Every row belongs to one group in each of 4 separate groupings. Each group adds its own fixed numbers to the row, and there is some noise. The rows also spread widely along 14 directions, which tell nothing about the answers.
Some rows, each with its group in each grouping after it:
[ 18  -5 -18 -15 -21  14 -17  46 -35 -20 -54 -75 -32  24  30 -23  36 -16
 -38 -23   1   4  -3  21 -12  31  34]
Lezuv tum Z800 Sovir
[ 25  19  36  40 -23  34 -24  68  21  33 -12  -9 -33 -50 -17 -19  -2 -35
 -17 -39   4  11 -29  29  -7  18 -16]
rof Kuder Z174 zepi
[ 63   2 -33  35  14 -20  18 -30  32   1 -29   2  14 -41 -23  16  35  46
  46  -8 -37 -29 -12 -13 -34 -14   6]
rof tepek Z748 rur
[ -2 -27 -37 -16  -7  13  15 -25  -1  12   5 -11  29  -7  -4  17  18  -7
  43  10  20 -10 -50  -1   4 -26 -22]
lober zaz Z3 tibup
[  7  -1  45 -27 -10   9 -31  13  10  24  13  -7  -4 -38 -15  -2   6   7
  23  18   3  -3   3  -1 -25 -13   6]
vum Kuder Z174 tibup
[ 53  20 -12   2 -36 -20  46 -31 -13  17 -25  16 -19  -4   0  14 -12 -18
  27 -52  -5  -4 -28 -16  26 -31 -33]
vum zabat Z924 zepi
[ 15 -29  -2  16 -22  -7  -3  14 -13   0 -18 -20 -26  15  -4   4   4 -28
 -27   9   9  23  12  -2  17  11  -4]
zal tum Z893 Sovir
[ 27  16 -35  -9  -1 -23  18 -37 -23   9 -19   0  41  19  17  -9  27  11
  48 -39   8 -34 -23 -11  37  17  -2]
lober tepek Z748 rur
[-34  46 -31 -45  24 -11  -7 -14 -14   8  -2  46 -12 -51  35  -1 -23 -30
   0  -9  -9   1 -47   3  -4  23 -20]
Lezuv zaz Z3 Sovir
[-10  50  11 -33 -19 -21 -10  -3 -12 -18  12  -1  -1  13   6 -48  41  16
   5  -8  -6 -15   7   3  -6   6  64]
zal zabat Z893 tibup
[  3 -17   5 -14 -12   9 -27  -8 -11  16  -5 -16  -6   4 -16  19  13  -2
  -3   6  -3  -9   9 -14   9  -7 -23]
vum zaz Z924 Sovir
[-39  22  15  29 -25   3  14  12   3  -9 -34 -32 -18   7 -20  16  25  12
  22  52 -17  20 -34  11 -32  62   1]
Lezuv tepek Z800 rur
[-17   7 -27 -22 -14  50  22  29   3  -1 -29 -52  27  35 -23  41  24  38
   6  -9 -15 -36 -46  38 -41 -32 -30]
rof tepek Z174 zepi
[ 16   2  22   7  35  13   1  40  -2   9 -31   2   0 -29   9 -13 -26 -31
   1 -29  20  21 -11   7  -5  14 -17]
rof zaz Z3 tibup
[ 22 -38 -36 -17  24 -37  -2 -55 -10  -1  37  31 -17 -22  12 -12 -23 -37
   7  30   9  36  31 -38  29  -2 -11]
Lezuv zaz Z3 tibup
[  3  11 -16  -3 -14  -4   7   1 -24  -9  -1 -14  -3  37   8 -27  10 -12
 -13 -22  10   3  14   6  32  23   2]
zal zabat Z800 Sovir
[ -5   4  32   8   0 -15   1  22   6   8  15  26  13 -10  -4 -44  -5 -20
   5   0  37  10  -5  -2  19 -20  24]
zal zaz Z174 Sovir
[-17   4  10  40  -2   9  14  12  17 -16  19   2  -1  26 -30 -12 -11  16
  -2  21  -6  15  27  11   2  19 -11]
vum zaz Z800 tibup
[ -9  38  46  19  20  -2   6   9  12   1 -34  13  -6 -20 -31  19  18   6
  19  18 -10  27 -18 -12 -26   7 -22]
rof tepek Z800 tibup
[-12 -21  -9 -24  -9  17  -1   9  -3  12  29 -16  13   8  -6 -12   0 -16
   7  16  23   9 -12   7   6 -16 -11]
Lezuv tepek Z174 zepi
[ 13  -2 -12  -8 -11  12 -22  -4  -8   9   6 -19  -5 -18   1 -15  30 -22
  18 -11  13  11 -10  -5  10  18 -16]
vum tum Z748 tibup
[ 34 -23   8   7 -11  -8 -31  22 -22  10 -34 -32  -7  -1  17  -9  39  -6
 -27 -26   9 -16  -8   1  18  -2  35]
vum tepek Z800 rur
[ 34  -5  17 -33  16   3  -9   9  -1   6   3 -16  12  -5  -8 -22   4   7
  23 -10  12  -1  30  -9  -9 -26   0]
vum Kuder Z174 rur
[-10 -62  43  58  18 -16  -9  39  22   4  -3   6  31  13 -15   2 -18  15
 -24  51  23  11  16   5  11 -17  37]
Lezuv Kuder Z3 Sovir
[ -4  35  -8 -49 -30  20  -2 -13  -4   4   3 -27  -2  12 -16  17  29  43
  19   0 -29 -38  -6   7 -34 -21  -9]
vum Kuder Z800 rur
[  9  15  -2  55  -1 -18   0  18  18 -10 -20  15   5  -8 -12  -9  48  11
 -27 -10  -7  -6 -39   7   4 -27  37]
rof tepek Z800 zepi
[-26  14  -1  15 -12  21  11  19  13   8 -19 -12  17   9 -21  34   0  27
  11   5 -17 -21 -34  32 -19  10 -18]
rof zabat Z174 rur
[-38 -24   2  37  24  -2 -27  33  -5 -24  18  -9   2  47 -11 -20  21 -13
 -61  39  17  43  33   6  28  30  12]
rof tepek Z800 rur
[-12  12 -14 -34   5  -3   2 -10 -21 -11  -5 -13   1  23   9  -5  -3   3
  13  16  -3   4  14   2   0  35  -8]
lober Kuder Z3 Sovir
[ -1  12  34  10 -18   7  19  30  12  26   5  23   7  17 -20  19 -30  27
 -27 -19 -11 -30   0  22   4 -46  -8]
zal tepek Z800 zepi
[ 24  10  -8  -8  19   9  10  -6  18  16  -8  15  -4 -51 -10  24 -20   7
  25 -10 -23  -6 -16   6 -35  -7 -36]
vum tepek Z893 tibup
[ -2  16  60 -20 -12  19  -2  44  11   7  21   3 -19  -6 -27 -23  -4 -20
 -10   4  22  36  15  -4 -19 -61 -10]
vum tum Z924 rur
[ 14  34 -19  24  -2  -1  18 -14   4   4 -20   6  10  19 -20   9   6  20
  19 -33 -28 -26   4  -1  14  27 -31]
zal zaz Z924 zepi
[-14  54   9 -11 -24  28   4  -4  -2   6 -48 -44   9  23 -37  34  51  41
  45  -6 -35 -36 -31   3 -35  17 -30]
Lezuv tepek Z893 Sovir
[ 13  -4 -36  36  -4 -21   5 -26  -1  12 -14  20  18   6   1  24  20   3
   1 -18 -11 -23 -38   3  38   3 -10]
lober tepek Z893 tibup
[-23  40  13 -16   4 -14   6  10 -18  -2 -11  15 -25  11  10  -4 -41  -8
  -9   7 -20  17  27  12   6  79 -19]
zal Kuder Z174 zepi
[  6  20  -9 -44   3  -3  10  -8   1  18   2  19  -8 -40   8  14 -30  -7
  14  -2 -10  -1 -16   4 -28 -11 -20]
rof tum Z924 rur

New rows, each followed by its group in each grouping:
[ 55  -5  36  36  30  -7  11  34  10  -5 -40  -3  -4 -15 -16 -15  21 -11
  -7 -24  17  31   2 -15  -8 -47   6]
rof tepek Z800 tibup
[ 15  -5 -34  35   7  20  -7   8  27  -5   5 -10 -11 -50 -22 -21  34 -28
  15  10   9  29 -34   2 -21   7 -17]
rof zaz Z800 Sovir
[ 30 -33   4  68  -7 -21   6   8  22  15 -13  15  25  -7 -10   6   3  18
   4   2   6 -16 -15   6  25 -10  16]
lober Kuder Z748 Sovir
[ 21 -38 -56  31  10   8 -38   4  -5  14  -5 -12  -1 -16  12   1  16 -46
 -33 -20  12  12 -14   6  39  34 -30]
rof tum Z924 Sovir
[  9  25  31   8   3 -11   2  16  -6  -1 -30   3 -13   0 -10  -3  12  -2
   1 -11  -2  10   1 -13  -2   2   2]
rof zaz Z748 rur
[ -6   9 -18 -53  -8  21 -22  13 -23 -16   0 -55 -25   8  11 -18  12  -2
  -9  18 -13  10  24  15 -32  56  11]
rof Kuder Z800 zepi
[ -5 -23  -7 -33   5 -10  12 -11 -11  -5   7   2  -8  -4   5  16 -22  -7
  -4  33   2  20   1  -1 -16 -13  -4]
vum tepek Z893 tibup
[-33  13 -31  12 -36  11  -5  -3  -4  -2 -19 -26 -23 -13  -3  12  38 -27
  14  23  -8  14 -67   9  -9  50  -8]
Lezuv zaz Z893 zepi
[  8  -6 -14 -34  -9  -9   4 -24 -10  12   9  -5  35  16   9   4   7  26
  16  -1   8 -33 -13   1   5 -25  17]
rof Kuder Z800 tibup
[ 31  -7  -2   1 -28  30   7  49 -14  22 -60 -55   5  -3  18  13  15  -3
  -4 -52   6 -33 -65  35 -17 -14  10]
Lezuv tepek Z893 tibup
[ 19  19 -52  34  20  -5   1 -30  26   1  28  32  -4 -26 -19  -3   5  10
   1  -7 -32  -2   6   3   3  17 -30]
rof tepek Z800 tibup
[ 38 -37 -21  -1  31   1  10  15   1  -5 -21 -19  26   6   1  -6   8  11
  -4 -12  11 -11  12   3  -7 -33   8]
zal tepek Z3 Sovir
[ -5 -25 -12 -24  13  14  -4 -13  -2  11 -14 -11  24 -18  -5  32   8   1
  29  12   9  -5 -29  -3  -9 -18 -28]
vum zabat Z3 Sovir
[ 18 -27  27 -11 -19   4 -35  15 -21  22 -24 -42 -26  -2  -4  21   5 -10
  -9  17  -3   9  22  -8  -2  43  -7]
rof Kuder Z748 rur
[-28 -14  23  12   0   6  10  19   2 -18  25 -13  27  39 -17 -33   3  -2
  14  30  35  30  18   8  14   4  11]
vum zabat Z174 tibup
[ 16  -7 -37 -20 -45   7  15  -9 -27   2   7 -31 -18  42  10  -1   7 -13
 -16 -16   6   2  -7   6  22  -1 -14]
rof Kuder Z748 tibup
[-35   3  -6 -13 -14   0  16  20  -4 -10 -28  -1  -8  22  -1  51  -6  15
 -37  21 -23  -5 -36  21 -23 -34   0]
Lezuv tum Z893 zepi
[  4  40  25  28  26 -16 -22  -7   1  39  -6  66  -9 -37  -4  20 -42 -16
  -3 -38 -23  -9   9  -8  45  45 -56]
lober zaz Z800 rur
[ 11 -71  14  -9   9 -12 -16  15 -12  18 -22 -19  31 -13  19  16  -7  -1
  -2  19  26 -12 -10   6   9  -7  38]
zal zabat Z3 zepi
[-30  52  13 -79  12  17   1  -2  -6  -2  20  -2  18  -3  -5 -10  -9  32
  36  14 -17 -20  13  13 -43  11  -5]
lober tepek Z800 zepi
[ 11 -15  10  38  25 -26  -9  -3   9  19 -10  40   5 -44   8  11 -23 -23
   2   4   9  19 -20  -5  24  25 -13]
vum Kuder Z893 tibup
[-10  21  -8 -16  18   2  -8  17 -16  -5 -20   2 -15   6  13   8   0 -19
 -31 -12  -7  17  -6  10   3  21 -22]
zal Kuder Z893 tibup
[-13  11 -12 -13 -38  14  20  16 -11 -26  -6 -39 -12  76 -25  -2  31  26
 -29   7 -12 -11  16   9 -12 -37   9]
zal zaz Z924 Sovir
[-18  -6 -26  20 -22  13   6  -9  21  -3  51   7   7   9 -33 -14  21  -5
  -1  24  11  10 -15   1  10 -30  -8]
rof zaz Z800 zepi
[  6  52 -10 -61 -13  15   1 -22  -6   6  43  -6 -15 -22  -5 -45  -1 -17
  51  -4   1  17  18 -10 -18  39 -25]
rof Kuder Z748 zepi
[-15  -9 -15 -18   1  -1  30  -8 -14  -8 -23  -9  23  17   5  18   9   0
  18  10  21   3 -46  -1  -2 -32 -11]
vum zaz Z800 rur
[-35  18  12  26  23 -35  -7  -3   3  -9 -17  42 -10  -5  -3  31 -20  23
 -23  37 -37   1   8   5  -1  42   6]
lober zaz Z800 rur
[-15  23  30  -7  31   4 -17  41  -1  -2   0   5  -1 -23   7 -34  -3 -11
  -8   2   9  24  11  13 -15  41  10]
zal tepek Z748 tibup
[ 11 -12  -9   7 -13 -19  25 -22 -21 -11  13 -12  21  60  -8 -31   6   1
  24  -2  22   7  31 -13  48  17   0]
vum tepek Z174 zepi
[ 48 -17 -37  -4 -18  10   6 -11 -13  -8 -33 -53  -8  15 -13  -6  52  -8
  19 -21   2  -6  -2 -14  -1 -12  -7]
zal zaz Z893 Sovir
[ 16  -2  31   3  32 -10 -23  24   9   7  -5  19  13 -13  -2  -1 -21  27
 -16  -9 -13 -18  32  10  -4  -7  11]
vum Kuder Z174 tibup
[ 14 -45   6  -2  15  -6 -22   9  -7  27 -11  -9  61   2  22   6 -13  16
   6 -15  23 -41  -9  12  28   6  20]
vum Kuder Z924 zepi
[-31  31  12 -29  -1 -13   0 -13   3 -12  40  11  32   8 -11 -51  36  12
  35  29  21   0  -3 -10  -4  -6  47]
rof tepek Z3 zepi
[ 32  16  13  15  26  -3  25 -16  22  14  36  55 -28 -34 -26  -8 -72 -22
  18  -7 -12  38  52 -19   4   0 -71]
vum zaz Z924 tibup
[  7 -20 -19 -27  16 -17 -20 -29   8  10  58  30  36  -5   0 -21  -9  13
  -3   7   9 -20  34  -9  23 -33  17]
rof tum Z800 zepi
[ 31 -22   4  22  18   1 -15  18   9  10  10   2  13  -9  -2 -24  -8 -13
  -7 -17  16  10  19   0  22   0  -5]
vum Kuder Z924 zepi
[  0 -17  22 -33  14  -7 -17  18  -7   3 -16 -13 -11 -18   6   4  -9   3
  -6  35  -1   8  19  -1 -29   9  17]
zal Kuder Z3 Sovir
[ 27  23   8 -58 -20 -14  25 -13 -51  22 -49 -25  16  30  38  13 -33  28
  34 -47 -12 -55   2  14   9  43   6]
lober tepek Z800 tibup
[ 20 -31 -18  35 -18  -7 -11   0  20  11  -7   4  -6 -18 -15  33  28  14
 -28   7 -16 -17 -29   6  -4 -49  15]
rof tum Z3 tibup
[-16  48 -36   5  31   8 -17  15   4 -22  -7  17  -7 -13  -6 -10  61 -18
 -34 -23  -9  22 -42   1  -3 -17 -18]
rof tepek Z748 zepi
[ 22  19  -6  -1  20  32 -10  21  20   5  14   9   2 -15 -24  -5   1   8
 -11 -44 -14 -16   8  10 -12 -47 -32]
vum zaz Z893 tibup
[-21  17  31 -43  30  -9  -6   7 -15 -20 -39  -6  28  27  -3  27  25  35
  -1   9  -5 -10   2  -8 -22 -41  13]
vum tum Z893 tibup
[-14 -27  -8 -16   4   5 -10   5   6   3  45   3  -7 -37   0 -31  -5 -56
   7  40  37  57  -8  -2   1   8  -6]
zal zabat Z924 zepi
[ 40 -26  10  33 -18  -1 -21  25  -3   7  -2 -11 -45  -1 -15 -13  12 -35
 -47 -17   2  22  24  -8  24 -14   1]
zal zaz Z893 tibup
[ 16 -15  -9  20 -22 -21  -9 -18  -4  -2  31  12 -15  35 -16 -15   6  -4
 -30   9  -1  10  40 -17  42 -16  -2]
vum Kuder Z924 Sovir
[ 13 -26  -6 -14  -6 -10  -8 -12 -12   5  -7 -14  -9 -13   2   7   3 -10
   3  21   4   6  -3 -12  -3   5   8]
rof zaz Z800 zepi
[ 21 -22 -15 -33   7  17 -14  15  -4   5  -4 -23  13 -17   3  -7  24  -8
  -2 -16  18 -10 -23   5 -14 -51   8]
rof zaz Z174 tibup
[ 15  36 -20 -22 -29   0  -2 -17 -13  -1  -5 -24  -9   3   3 -30  11  22
  29 -20 -25 -40  16   6 -12  54  22]
rof zaz Z3 Sovir
[  3  14 -13 -11  16 -12  19 -18   6  -7  13  14  12  13  -7  -1 -27  20
  15  11 -14   1  34   0 -10  12 -13]
rof tum Z924 tibup
[-13 -19 -18 -14 -22  -8 -19   8 -18  -9 -10 -21 -30  -4  13   1  39 -41
 -32  28  14  36 -35  -6   3 -14  17]
Lezuv tum Z924 zepi
[ 14 -33  24  25  -7 -21  11  -4  -3  49 -18  37   7 -38  13  43 -66 -31
   7  -7  16   2 -38   5  33  16 -26]
rof zabat Z893 tibup
[ 22  14  32  32 -33 -16  19   9  -4  -2 -13  -6 -26  47 -22   0  -6  12
 -21  -2 -13  10  31  -5  13   1   5]
rof Kuder Z924 tibup
[ -8 -31 -10 -28 -51 -11   2   0 -26   0  18 -31  25  43  22 -28  30   4
  -9   3  35 -26 -29  14  23 -32  68]
vum tepek Z893 tibup
[ -5  -6   2  69   8 -23 -29  27  -7 -16 -13  16 -41  19   2 -14 -16 -15
 -66   3 -25  18  49  11  42  79  12]
lober zaz Z3 Sovir
[-21   8 -14 -28 -14 -33   1 -31 -41  13   9  20  -6  -4  41 -21 -22 -49
  17   2  27  18 -26 -16  50  57   0]
Lezuv zaz Z748 zepi
[-28  18   1 -40  25  -4  -8  -2 -25  -5   5  12  -4   6  20  -7 -44  -1
  -3   1 -13  -2  35   6   6  62 -11]
vum zaz Z3 zepi
[  4  13   0   0 -19 -15  10 -22   9  20  26  32  12 -14  -2   0 -11  11
  19  -7  -4 -18 -18   0  13 -25   5]
Lezuv zabat Z748 tibup
[-13  -9 -15  34 -10 -26 -16 -20  19  -1   7  32  -9 -35 -12  22  44  -5
 -13  38  -6  15 -51 -13   8 -23   8]
vum Kuder Z748 zepi
[-18 -22  -1 -18   0   4  -9   9 -17   3 -54 -30  -4  -9  13  55  15   4
  -7  24 -12  -3 -50  11 -26   1   4]
Lezuv zabat Z3 tibup
[  1  54  25   0 -14  28  11  27   3   7 -18 -19 -23  15 -27   4   2  18
   4 -21 -30  -6  10  11 -25  11 -33]
Lezuv tepek Z800 rur
[ -2  28 -14 -50 -38  28 -35  -6 -21  21  40 -25 -31  -9  -1 -27  21 -20
   1 -18  -6  -8   9   6   5  29 -20]
vum tepek Z800 rur
[ 17 -44  28  -8 -34  -4  19  11 -30  36 -50 -30  -1  22  12  55 -55   6
   2   8   7 -15  -4   8   8  28 -21]
rof Kuder Z748 Sovir
[ -6 -53 -12 -47  32  -4 -28   3 -21  17  14  -7  42 -18  41 -15 -38  -7
   9   8  30 -21  11  11  12  25  25]
vum zaz Z3 rur
[ -7 -15 -15 -29   1  10 -27  15  -2  -6  17 -15  -9 -12   0  -2  16  -9
 -26  20   1  14   5   6 -16 -11   8]
rof tum Z748 zepi
[ 30 -25 -21 -14  30  12 -30  -7  12  10  11 -18  36 -45   5 -15  14  15
  42  -5   4 -19  12   2 -16  20   3]
vum tum Z748 tibup
[ -3  35 -18 -14 -14  11   8 -14   2  -4  39  13 -31  -1 -28 -26  21 -52
   8  -5  11  51   4 -20  18  -8 -53]
zal tum Z893 zepi
[ -6 -26 -22 -23  -9 -19  -5 -22 -20   0  14  -4  20  16  14 -12  28  -5
   3  12  24  -7 -17  -9  27 -20  27]
vum tepek Z3 rur
[ 14  -3  -7  -2   3  15   8  -7  26  24  -5  -4  16 -35 -19  32 -16  25
  37  16 -19 -15 -20  12 -40   4 -27]
rof Kuder Z924 tibup
[ -5  21  -8  -5  23   1 -13 -11  15  -7   3  -1  -4 -43 -21 -20  41 -14
  41  33   1  32 -16 -17 -27  14 -15]
Lezuv tepek Z174 Sovir
[-17  15  24 -34 -12   5 -16  32 -30   9 -30 -22   5  15  18   0  23 -15
 -17 -13  24   2 -39   5   5  -5  11]
rof Kuder Z748 rur
[-43   7 -11  25  -5 -21 -14 -15  13  -6  35  29  -9  -3 -10  -1  12  10
 -21  54 -17  12  -6   6   4  22  18]
Lezuv tepek Z800 tibup
[-17 -19  19 -22   9 -30 -13   1 -18  -1  15  15  -7   2  19  -9 -37   0
 -19  37   2   9  41  -1   7  39  30]
zal zaz Z748 tibup
[  9 -20 -13 -10  10 -18  13 -34  -9   9   3  11  42 -18  12  -9  10 -20
  51   0  41   7 -39 -18  30  -8   0]
vum zabat Z800 zepi
[ 53 -22 -21  43   7 -26   6  -1   3  19 -34  24 -26 -34   5  24 -34 -11
 -18 -29 -26  -9   4   2  21  20 -19]
zal zaz Z174 zepi
[ 23  24  -2 -34  34 -20  -4  -8 -16  -1 -27  23  -9 -29  11  11  15 -10
  -1 -20 -10   9 -13 -19  -4 -25 -13]
lober tepek Z748 zepi
[ 15  70  -4 -22  21   1   7 -10   2  -4 -18   0  21 -19   2 -25  20  25
  55 -32 -15 -17  -9   0 -26  38  -6]
rof Kuder Z748 tibup
[ 13   3  -5   6   3  -2  11   4  -7 -22 -27 -19 -12  23 -12   5  25  13
  -4   3 -13   8   7  -3  -9  -9   0]
lober zaz Z800 tibup
[  6  24 -13   0   9 -14   5  -3   4 -31   3   4 -14  13 -19 -21  43  12
  -8   9 -13  18  12 -11 -11 -29  11]
vum tepek Z174 rur
[ 13 -12  13 -10  12  13 -23  19   4  17  -9 -17  25 -15  -1  -1  10  15
  10  -7   8 -20  -4   8  -8  -3   3]
vum Kuder Z800 rur
[  7 -13 -17  15  -9  -1  11 -10  -3   5 -15  -8 -12  17 -15  34   5  -5
  -9  16  -5  17 -13  -6   7  -2 -35]
rof Kuder Z800 rur
[  6 -12   0 -50  -3  -9 -23 -29 -20  25  15  -2  -5  -6   6  23 -19  13
  -1  15 -16 -20  27  -7   0  17  -7]
rof tepek Z800 tibup
